The rows come from 5 hidden closed curves, with some noise, and rows from the same curve form a group. Each curve winds through 6 dimensions. The rows are also pushed far along 4 directions, which tell nothing about the answers.
(in the rows, 128 means zero)
Known rows, each followed by its group:
[102  94 147 128  88  67  67 144 160 112 135 134 162 123 122 146 110  97]	Q501
[156 120 129  84  84 155 142 187 187 144 170 112 178 143  75 144 151 169]	Q501
[127 113  90 149 144 185 161 161  43 135 139 137 110 101 139 100 108 187]	Q625
[ 90 157 123 103 119  57 121 119 186 156  81  83 145 115  97 104 177  91]	Q625
[ 54  85 156 141 105 174  96  59 164 111 184 152 129 121 175 227 112 101]	Q41
[144 154 102 117 151 209 160 136 105 159 153 111 106 119 117 100 184 197]	Q41
[135 149  90 119 156 170 154 145  88 149 117 101 108 124 107  79 160 172]	Q625
[149 114 124 126  96 191 139 132 153 133 206 177 130 147 150 190 115 141]	Q19
[113 128 137 112 132 104 130 128 137 141 103 106 151 116 102 111 153 127]	Q501
[113 142  95 118 117 134 142 119 130 155 142 144 120 118 129 126 149 126]	Q501
[139 116 136 131  79 119 109 160 197 126 174 153 163 143 137 172 132 118]	Q19
[127 129  82 136 131 206 160 148  86 157 143 134  99 116 145 119 151 189]	Q41
[102 172 121  95 140 161 150  65 202 150 146 107 122 149 119 156 193 100]	Q41
[ 80  99 129 165 152 128  83  90  70  90 105 140 112 117 158 124 111 109]	Q501
[142 138 131  89 133  92 149 170 115 161 103  90 142 107  71  74 132 151]	Q625
[119 126 130 116  87  81 101 142 166 131 132 128 134 128 120 141 112 104]	Q19
[131 107  88 191 146 185 124 127  55  83 124 159 104 143 178 124 101 146]	Q625
[101 120 124 158 167 119  95 101  99  83 112 124  99 136 150 143  97 109]	Q486
[125 125 133 144 153 139 109 103 120  84 129 130 115 151 139 144 101 111]	Q486
[131 164  86 111 171 143 164 124 113 141  84  95 116 142  98  88 163 137]	Q486
[125 138 120 108 118  94 134 132 182 137 124 124 144 144 113 157 133 103]	Q486
[139 110 104 140 114 115 113 174 100 118 103 119 131 133 120 101 105 141]	Q41
[190 112 156 125 129 152 151 174 101 140 149 148 151 124 117 114 118 176]	Q501
[134 115 175 113 114 119 109 114 179 138 169 142 154 130 129 166 136 109]	Q501
[108 123 119 100 109 119  98 126 174 135 139 115 150 148 102 138 147 104]	Q486
[ 59 161  90 106 183 128 155  47 126 172  76  87 105 119 123 110 176  82]	Q41
[157 118 133 113 109  79 101 183 161 131 125 117 181 142  88 106 139 126]	Q19
[114 139 100 157 157 164 127  96  54 118  91 133  83 125 157  76 139 129]	Q486
[120 124 132 170 127  92  85 129  95  83  88 111 107 122 150  92 105 115]	Q41
[136 123 132 116 125  82 139 142 136 123 115 111 148 130 103 131  88 112]	Q501
[135 122 127 126 111 131 111 165 137 143 142 122 133 122 122 120 143 156]	Q501
[157 143 110 132 178 107 140 155  81 117  62  93 144 138  90  46 147 139]	Q19
[104 136 132 118 160 118 142  98 117 130  94  99 136 118 108 107 144 116]	Q625
[107 132 156 130 104  54 103 126 173 121 121 121 139 116 132 138 114  83]	Q19
[144 138 152 122 147 108 124 143 138 138 101  96 137 124 110  97 153 138]	Q501
[137  80 163 173 101 106 101 132  94  67 125 155 134 129 166 152  41 112]	Q41
[139 137 101 137 149 172 147 151  91 135 127 108  97 125 134 108 126 174]	Q501
[154  92 148 155 128 145 129 149 101  81 151 162 131 138 150 178  58 147]	Q486
[168 139 121 126  97 109 138 174 128 141 126 140 127 129 124  99 128 143]	Q486
[130  64 149 140  98 113  97 162 121  85 128 151 172 143 124 166  69 124]	Q41
[ 78 138 106 153 146  95 100  91 120  87  76 109 109 137 142 113 119  77]	Q625
[142 169  92 139 167 135 146 109  96 136  77 113  91 140 134  75 166 130]	Q625
[107 138 126 148 184 103 124  95  81 122  88  99  93 111 143 105 106 110]	Q501
[109 130  91 144 134 136 106 104  93 120 104 139 103 140 145  98 130 102]	Q486
[103 132 143 101 104 130 117 110 179 111 139 103 132 142 107 155 123 109]	Q19
[112 110 122 138 138 205 124 101 131 112 171 149 129 148 147 171 138 138]	Q19
[ 99 133 126 131 132 116 130 110 127 128  95 113 125 118 128 119 145 121]	Q625
[119 134 122 114 130 206 166 132 159 178 184 132 144 110 130 153 196 176]	Q19
[180 165  94  93 129 138 187 185 120 165 126 110 126 132  82  76 142 168]	Q625
[131 183 116 104 160 129 185  85 135 169  98 113 109 121 119  94 184 118]	Q486
[137 125 111 143 132 159 170 128  98 131 144 157 122 120 149 140 107 140]	Q625
[ 88 158  95 124 126 139 153  90 150 155 148 135  95 115 151 147 145 104]	Q625
[118 115 155  96 114  94 128 136 162 157 138 115 168 106  97 137 138 125]	Q625
[148 136 120 122 153 184 188 121  82 150 122 111 116 117 122 100 129 168]	Q41
[124 118 111 130 107 109 110 146 140 112 108 107 134 146 119 119 100 110]	Q41
[186 104 142 110  68 113 145 199 175 151 171 165 186 136 109 158 118 151]	Q19
[100 107 108 159 151 191 113 109  92 113 140 143 118 129 159 140 144 146]	Q19
[ 96 129 159 107 126 142 134  98 178 147 158 116 137 111 126 173 161 132]	Q486
[141 114 115 140 106 142 123 149 118 131 160 161 117 129 150 149 104 141]	Q486
[145 116 119 111  92 113 120 147 164 129 149 151 154 154 116 150 110 105]	Q486
[109 149 134 137 169 101 121  96  95 118 101 105 102 115 131  89 118 101]	Q19
[117 139 111 135 176 201 164  74  84 135 140 139  95 128 150 136 141 140]	Q41
[128 122 121 118 121 109 114 149 110 141 124 120 127 117 113 106 120 138]	Q19
[170 110 134 149 124 166 169 151  73 131 144 176 124 117 153 131  99 170]	Q501
[ 91 106 116 138 142 143 116 104 114 112 112 137 130 138 141 152 121 113]	Q41

New rows. What belongs after each?
[145  84 143 106  62 114 110 175 176 120 147 143 186 145  99 169 108 136]	Q19
[184  89 114 127 135 151 165 197  59 130 117 158 159 134 104 113  91 183]	Q41
[127 101 126 114  81 124 106 176 168 120 162 123 159 136 107 159 106 141]	Q501
[109 133 125 117 144 151 164 112 116 154 105 102 131 108 119 113 155 147]	Q41
[167 122 124 118 121 101 108 194 115 127 112 107 153 135  86  74 130 154]	Q501
[113 127 116 108 114  88 110 125 149 154 121 128 144 127 112 122 138  98]	Q486
[ 86 103 100 145 132 197 125  94  91 136 162 146  95 121 169 162 105 136]	Q41
[158 115 117 130 116 115 136 177  99 146 124 141 137 118 122 108 114 157]	Q41
[130 133 115 123 139  99 125 114 141 119 108 141 137 154 123 137 124  91]	Q41
[160 112 137 103  96  93  99 199 158 119 132 105 178 143  73 107 125 143]	Q501
[156  99 101 141 117 179 123 181  93 118 156 162 131 142 132 139 114 180]	Q41
[122 110 128 150 115 199 126 126 100 111 158 120 107 121 153 138 108 166]	Q41
[162 143 112 111  97 130 164 156 144 156 123 142 138 135 117 109 147 138]	Q486
[124 108 129 136 101  87 116 152 139 101 112 128 148 133 122 140  89 112]	Q501
[116 103 143 166 133 118  86 125  75  97 121 129 112 108 155 112  96 136]	Q41
[113 139 129 136 179  79 132 108  76 142  72  98 111  98 126  79 125 116]	Q501
[124 143 113 109 119  92 121 154 152 156 105 101 142 121  99 101 169 135]	Q41
[167 125 135 137 105 109 154 200 128 127 110 125 159 121 112 104 125 163]	Q19
[127 114 135 126 101  99  80 143 151 108 131 138 157 144 114 124 136 108]	Q501
[109 161 110 101 133  98 108 108 164 147 121  98 117 136 105 109 156  95]	Q19
[182 113 139 118 110 125 146 209  99 128 103 111 164 121  85  77 125 188]	Q486
[116  93 116 183 110 114  78 125  86  73 126 167 101 141 184 150  51  95]	Q41
[143 150 125 106 102 108 121 167 169 150 122  99 139 128  97  95 170 145]	Q486
[101 121 124 117 123 118  99 118 169 133 142 135 146 137 120 162 161 112]	Q41
[119 122 124 116 127 131 123 117 151 148 158 159 139 129 131 165 151 125]	Q41
[ 62 107 120 146 122 155 105  81 125 121 135 129 108 117 168 165 120 107]	Q41
[155 137 147 119 126 111 152 132 145 128 119 129 150 129 112 126 138 131]	Q41
[117 150 126 103 128 216 193 101 141 188 167 106 112  97 130 136 181 180]	Q41
[171 121 143 140 119 131 129 163 113  87 119 130 135 146 120 113 101 146]	Q486
[ 78 165  90 120 155 135 132  56 130 146 112 125 102 126 134 113 184  90]	Q501
[115 120 137 107 101 110 108 114 202 108 136 116 163 165 107 168 120  80]	Q41
[117 143 144 100 105  52 111 118 172 139 117 114 134 124 106 130 115  79]	Q19
[157 118 149 120 131 125 116 159 130 130 144 115 143 131 107 120 120 145]	Q501
[153 144 107 104 134 146 161 132 115 160 134 133 121 130 111 113 138 144]	Q19
[141  85 136 136 105  80  72 177 132  91 123 148 167 150 111 141  97 120]	Q41
[131 124 122 164 120 145 106 122 101  89 129 126  98 136 160 118  89 124]	Q41
[107 125 124 146 126 193 132  94 126 104 151 145 103 138 163 165 134 136]	Q486
[ 90 130 133 150 104 168 106  92 154 115 167 134 101 120 173 167 140 127]	Q41
[135 118 113 126 122 141 152 123 125 126 119 140 132 145 132 143  98 113]	Q41
[107 172 103 131 173  84 128  86 128 130  63 111 109 134 125  91 183  91]	Q41
[145 105 125 144 110 126 119 157 106 130 149 161 129 119 145 138 106 148]	Q41
[181 114 129 143 130 109 112 176  91  86 120 137 134 153 116 107  71 134]	Q486
[ 90 132 130 119 117 170 152  81 151 160 154 146 119 113 152 168 161 125]	Q486
[ 96 121 138  88  95 100 103 125 189 144 129 100 154 129  90 145 150 111]	Q19
[128 102 113 112  99 198 152 146 134 159 181 135 135 126 129 164 115 165]	Q41
[107 194 125  81 104 182 186  75 238 197 178  88 114 119 123 155 218 128]	Q41
[128 174  83  97 131 183 164 125 165 180 149 107 108 134 114 119 202 157]	Q41
[117 155 109 131 115  98 103 113 154 132 115 126 109 138 138 110 148  90]	Q486
[168 135 116 149 146 146 141 172  64 144 105 131 106 116 138  69 141 179]	Q501
[119 113 140 165 114 120  79 131 113  83 129 125 113 126 154 123 103 128]	Q41
[143 100 141 143 119 173 128 130 101 131 193 178 119 119 164 171  90 149]	Q501
[ 92 136 109 122 106  98  92 101 183 106 134 126 134 153 122 150 130  71]	Q501
[ 99 152 122 137 136  96 113 105 149 118  93 105 108 126 139 121 152 105]	Q486
[ 99 120 151 123 122 117 110 119 173 143 159 124 153 112 131 154 155 116]	Q19
[194 114 137 137 129 155 158 180  82 122 158 158 129 127 129 128  83 180]	Q486
[ 46 129 127 128 127  95  89  63 169 133 105 100 120 117 144 150 148  68]	Q41
[146 116 143 132 110 151 127 156 117 138 158 129 133 107 129 123 129 175]	Q41
[126  81 120 158 127 142 129 139  57 109 115 154 124 122 156 136  60 135]	Q41
[143 127  82 161 134 194 154 129  40 126 118 169  83 131 167  96 115 156]	Q486
[ 96 134 128 153 146 140  82  90 116 100 131 114  98 125 151 119 142 120]	Q41
[130 116 142 147  92 108  81 133 167  93 140 152 136 152 151 157 115  97]	Q501
[164 104 120 129 120 102 107 181 120  91 107 134 161 164  99 116  97 128]	Q41
[108 127 149 155 138  89 102  97 131 102 131 142 120 123 159 142  99  79]	Q19
[107 144 129  92  93 153 159 105 180 160 157 128 119 123 124 170 145 130]	Q19
[130  99 148 129 117 149 137 158 108 125 141 130 148 111 122 132 113 166]	Q19
[107 144 114 124 143 181 177 109 100 150 116 114 100 102 136 118 155 165]	Q19
[ 92 112 149 150 136 110  98 104 115 117 141 135 117 103 157 142 108 109]	Q19
[145 111 137 117  77 119  96 174 172 106 153 129 144 152 112 152 104 132]	Q625
[137  93 133 121 111 167 114 129 130 116 178 161 146 148 129 171 103 136]	Q19
[100 129  99 134 181 154 115  93  84 127 116 128 106 133 131 117 143 125]	Q41
[163 120 143 130 139 149 127 162 107 114 149 122 129 129 116 125 109 168]	Q486
[135 118 146 146 152  51  89 123  73 117  59 120 122 114 130  77 109 106]	Q625
[100 153  96 105 144 188 163 103 142 151 135 104 117 129 111 128 183 148]	Q501
[103 112 132 108  94 157 119 105 205 118 167 133 151 161 126 200 121  96]	Q41
[124 156 132 112  99   6  75 135 197 122  83 103 145 146 101  92 141  51]	Q486
[118 113  95 161 128 181 137 116  67 119 129 168  90 126 174 139 109 148]	Q19
[ 76 143  97 154 132 121 102  83 137 105 111 124  91 135 163 143 131  87]	Q501
[137 116 121 115 147 102 106 145 117 120 109 121 153 144  95 110 126 121]	Q41
[123 137 147 122 138 139 117  84 144 133 118 126 114 139 138 141 158 120]	Q625
[140 142 129  97 125  25 107 169 133 147  67  80 152 119  66  56 133 110]	Q19
[128 141 146 135 148 103 135 117 137 109 106 111 122 126 127 131 129 123]	Q486
